The first 7 rows are patterns. Each new row is the sum of 2 different patterns, raised or lowered, with some noise. Before adding, each is slid sideways (what falls off one end comes back at the other) and multiplied by a number that may be negative. Names go in the order of the patterns.
Some rows, each with the names of its patterns after it:
[-12 -14  12  13  10  20 -15  19   9  14   8  -1 -24  21  12  -5 -21   5
  23   5   8  27  25  25 -27  28   3 -20  10 -18  10  11  -8   2  25   3
  19   8  27 -10 -25 -24] : k_345
[ 12 -11  -4   8  -6  -6  17  16 -10 -23  -2 -14 -19   2 -28 -24 -13 -12
   1 -27  10   0  -4 -11  23   9  -8  11 -26 -27  -6   6 -10 -18  -7 -16
 -21   2  17  23  18 -13] : k_845
[-14  11  14 -22  -2   3 -22   3  23   8  12 -10  21  15  17  10  -6   5
   3   5  11 -19  -9   9   2   7 -10   5  -1 -25 -20  -3  24  -5 -10 -19
 -17 -18   0  19  21  -8] : k_457
[-14  14   7  -8  -4  12  -9 -24   7 -10 -12  24   9 -12   5  15 -12   4
  16   4  27 -11   6  -6   4 -22 -20 -16 -27   4  13  27  27  17  17  27
  -2  19   3   4   1  22] : k_871
[-21   8   9  18   0  -3 -21  28 -27 -12  -5  20  -5  24  15  27 -16 -16
 -16  19 -14   7  10 -12 -20   5 -23 -15   3 -27   4  -7 -27  18  19  28
  -5  -7   3  23   5  13] : k_124
[  9  27  -8  15   9 -10  -8  -5  -6   3  17 -15  19 -24 -27  -3  18  -4
   5 -10 -22   2  11 -13  24   1  -8 -14   1 -13  25 -11  27 -17  20 -28
  27  23 -19  26 -24   1] : k_397
[-10  22  19  26  26  26 -11  -8  -4 -23  15  -4   8   5 -23  23   5  -3
   5  -2  23 -20  26 -18  15  -4  20  28 -11 -15  20  23  26  -5 -12   8
 -16 -17 -19 -15  -5   2] : k_378

New rows. What belongs after each?
[-31   5 -42 -39   8 -23   5 -29 -44 -14 -26 -48 -20 -62 -43 -44 -16   1
 -16 -12 -18 -61 -56 -40 -27 -18 -54 -51 -57 -52 -27  11 -26 -47 -35   0
 -22 -67 -34 -31 -73 -49] : k_345 k_457
[-32  15 -27   6 -10 -41 -13 -49   4  -9 -20 -44 -12 -32  -4 -14 -14 -22
  -8 -12  -9 -25  -6   9   6 -26 -22 -27 -28 -25  14  -3  -9 -19 -18 -18
 -16   3   0  -7 -14   4] : k_124 k_397
[ 30   4   9  12  -3 -24 -11   0  -1   5  -9  15 -33 -28 -19  22  -8   9
 -14  -8  12  21   3  19  -8 -24 -33 -11 -24   8 -11  14 -19  15 -26  13
  28 -26  19 -16   2  -1] : k_871 k_397
[-24 -16 -26   4  -4 -19 -32 -14 -23 -17   5  -9  -7 -21   5   1 -11   1
   3  -9  -8   3 -19 -14 -26  -1 -14   4 -13 -15  -5  -6 -17   6 -31 -19
   4  -5  -9 -10  10 -12] : k_457 k_871
[ 11 -45 -24   6 -37   5 -25 -38   8   0  -7 -17 -28 -14 -12   1  17  -9
   3   5  -4 -18 -17 -37  20 -43 -25 -23   1 -11  23 -15  -1 -19  -7 -26
 -11 -24 -10 -22 -35 -42] : k_345 k_124
[24 15 55 18 52 49 -2 32 -3  7 41 30  9 27 22 17 36  3 10 28 51 10 20  1
 -5  0 17  1 46 -7  3 40 23 27 33 16 23  9  4 10 26  7] : k_345 k_397
[ 38   6   4   8  -6  17  16 -22  16  26 -15  -9   5 -32 -22 -14   0 -14
  15 -30  -5  12  -4  -5  14   5   3  11   8  23  19 -10  23 -23 -17 -47
 -18 -14 -31 -19   3  10] : k_871 k_124
[-11 -26  -6  14 -22  -6 -29 -48  -8 -54  23   2  -3 -48   8 -28 -26   9
  14 -12  16   1 -25  24 -27  13  34 -27 -41 -33  -9   3   5 -32 -23 -10
 -10 -17 -12 -18 -11   2] : k_124 k_397
[15 47 16 55 18 40 76 22 63 -3 36 24 48  8 57 51 33 12 36 21 25 56 30 49
 27 15 29 69 28 43 40  0 23 25 23 62 31  9 17 24 35 50] : k_124 k_397
[  2 -10 -10 -25   2 -29 -39 -25  -7  -4 -21 -30 -16  -5 -33  16  -1 -33
 -37 -26 -14 -27 -14 -31 -34  -6 -39 -18 -16 -16  -5  -1 -43 -12 -42   1
 -36   3 -21 -20  -1 -56] : k_457 k_397
[-22 -14 -16 -25  -5   2 -11  -9  -1 -12  -6 -42   8   2 -22 -25 -29 -32
 -12   0 -10 -40   9 -28 -13 -13  19  -6  -5 -23 -21 -54   0 -22   6 -47
 -34  -4 -46  11   1  -1] : k_845 k_397
[46  1 33 10  4 14 43 36 24 20 14  9 27 20 37 13 24 10 13 10 23 19 40 12
 33 14 55 51 25 42 -5  5 10 33  5 15 32  3 13 16 15 11] : k_871 k_397
[-15 -55 -29 -23  -6  -8  -8 -31 -22  -9  12 -39  17   6 -16 -49 -31 -54
 -23 -50   0  -3 -10 -32  -3 -38 -41  -3  16 -23  11   7 -21  25  -5  -4
  13 -36 -18 -53 -14  -8] : k_845 k_124
[ 19  16  48  16  30  26   7  52   7  25  29  15   6  14  46  -6  23  10
  39   6   0  45  49  18 -16  13  26  19  19  23  41  44  30  25  35  31
  14  10  15  -7 -17  15] : k_345 k_378
[  6  16  12  10 -18  38  -8  26  -6  30  33 -26 -25  24  49  29  -5 -22
  -2 -23 -10   7  12  -4  -4   8  37   3  29  34  10   0  20  10  -5  11
  18  27  27  -6  23  15] : k_457 k_378
[  5 -19   8   1   6 -15   8  13   7  19  39 -15  49  35  18   4   8  11
 -14 -14  20  24  -1 -18  23  -9  22  38  23  -3  28  32   8  36  23   8
   9 -28 -22   0  -1  19] : k_845 k_124
[ 17  32  45  21  64  55  45  -2  13   5  32  18  18  19  11   4  35 -11
  24  34   0  24  41  11  40  55  38   6  20  38  44  19  37  -1  20  40
  59  46  40   1  62  -3] : k_845 k_124
[ 29 -33  24 -30   5 -10  -2   5 -37   4   6   5 -24  25   6  13  25  14
   9  20 -15 -25  -6 -33   4  37  14  -9  28 -13  18  20  -1  13  -3 -21
   7   8  21 -15  32 -38] : k_397 k_378
[33 54 34 23 55  4 32 26 37  1 20 27 19 50 10 48 35 69 19 22 48 65 45 55
 15 30 57 38 56 56 19 48 14 22 40 72 30 49 60 43 20 29] : k_124 k_397
[-57  -1 -16 -16 -40  -8  -3 -11 -46 -16 -27 -33 -33  -1  14 -14 -58 -26
 -35 -40  -6   5 -19  14 -18 -12   8 -15 -10   0 -56 -22 -39 -19 -29 -20
 -25 -22 -28  18 -14 -14] : k_345 k_124
[ 15 -27  -4  -5  13 -13   7  -2  -1 -17  36   0  27 -12  -2 -28  -8 -28
  37   3  39 -28  31 -27  19  32   1  23   0  14   8  48  -7  22  33 -20
 -19 -24  -1  10  14 -28] : k_124 k_397
[55 61 60 65 36 49 42 53 36 33 53 43 71 79 90 68 63 64 65 59 66 62 59 40
 84 45 64 61 46 62 53 61 25 67 43 54 90 53 34 69 81 59] : k_871 k_378
[ 19 -11  24  27   1  15 -30 -18  -9  30 -18  18   7 -14  -2  -1 -20 -11
  16   5  13  -9  -8  -7  33  15  11   1 -18  21   0 -12  17   6 -25 -21
   4 -19  36   8  23 -19] : k_845 k_397
[  0   8  22  23  16  25  -5 -19 -15 -12  27  -2  15  17 -21  39  22   6
  12  -5  35 -24  20 -14  18 -19   9  28 -19   4  36  22  19   2   4  11
  -3   1 -16 -24 -21  -9] : k_845 k_378
[ 19 -10 -28 -36 -18 -12  -9  17  21 -17  -3  18  11 -20 -10   8 -33  -6
  15   6 -11 -22  16  -2  20  16 -11  -6  -1   8   6 -17  -3  -2 -16 -16
 -29   5 -17 -25 -23 -16] : k_845 k_457
[61 35 32 10 26 17 -8 41 11 19 34 18 71 47 16 42 17 49 15 48  7 55 35 41
 40 17  2 36 51 33  7  7 28 12 -9 17 13 21 22 36 57 40] : k_845 k_378
[33  6 13  1 -1 13 -6  7 24  9 23 11  3 13 36  1 -1 28 35 10 31 57 27 42
 13 12 13 14 20 -7 36 23 -1 16  8 29 24 27 33 33 20 15] : k_345 k_871
[  3  25  -2  -5   9  15  47  -5  23  13   5   9   5   1 -12   7  36  21
  30  25  29  13  -6  27   0  30  26  31 -12  24  26   1  11  33  -4 -31
  -9 -18   2  18  19  -1] : k_845 k_871
[  5   4  29  17  -7   1  18 -25 -13 -10 -18  -3   0   8  -3  17 -27 -11
 -19 -22  18 -11  14  18   5  13   1  12  -7  14  -8   3  -3 -30  17  15
 -24 -21 -10  -4  -9  -4] : k_871 k_378
[-55 -46 -31 -68 -15 -38 -42 -13 -38  11 -28 -39 -24 -15  -6 -37 -20 -39
 -10 -20 -13  -6 -55 -22 -30 -16 -10 -20 -45  -5 -34 -26 -56 -52 -45 -14
 -48  -4  -6 -14 -21  -3] : k_124 k_378
[-10  54   0  12  30  27  -7  25  28  -1  -1   7  -1   7  34  11  45   4
 -16  20  24   9  25   2 -10  27  35  -2  27  14   0  -8  16 -14  26  -2
  36   1  20  -6  43  37] : k_845 k_397
[-40  13  -8  18   5 -22  -9  13  -5  -6  -3   3   1   1  -1 -33  -1 -15
  13  19 -11 -19  -3 -28 -13  11  10 -18  -4 -40 -21 -14   5   9  19 -32
  -8 -18  20 -38  14 -25] : k_457 k_397
[ 49  25  12 -14  27  41  28   0  14  33 -13 -31  -8 -17 -11  13 -27  10
  19  24  41  12   9   4   2 -22  46  16   9  26 -39   8  10  13   8  -7
  29 -25  16  -4  43  28] : k_845 k_378
[21 36 29 46 27 17 56 37 43 29 33 44 20 36  6 34 12 50 60 39 38 57 58 69
 26 34 40 21 19 29 13 39 37 18 46 52 47 35 55 21 18 42] : k_871 k_378
[-10  -5 -28  -4  11  12 -31   0 -11 -27   3  18  -7  15  -4   3  20   1
   6   9 -18 -19 -26   1 -13 -15 -17 -10 -11   3 -11 -15 -32 -18  -6  22
 -30   4  -9 -14 -31  -4] : k_457 k_124
[  3  13  13  -1 -22 -13 -19 -41 -23 -18 -42  -8  -7  -7  -5 -18 -10   5
  -7 -10  -9  -7 -16  -1  10 -28 -11   2 -24 -12  -9 -10 -23 -18 -26 -22
   1 -30 -11 -25 -20 -28] : k_457 k_871
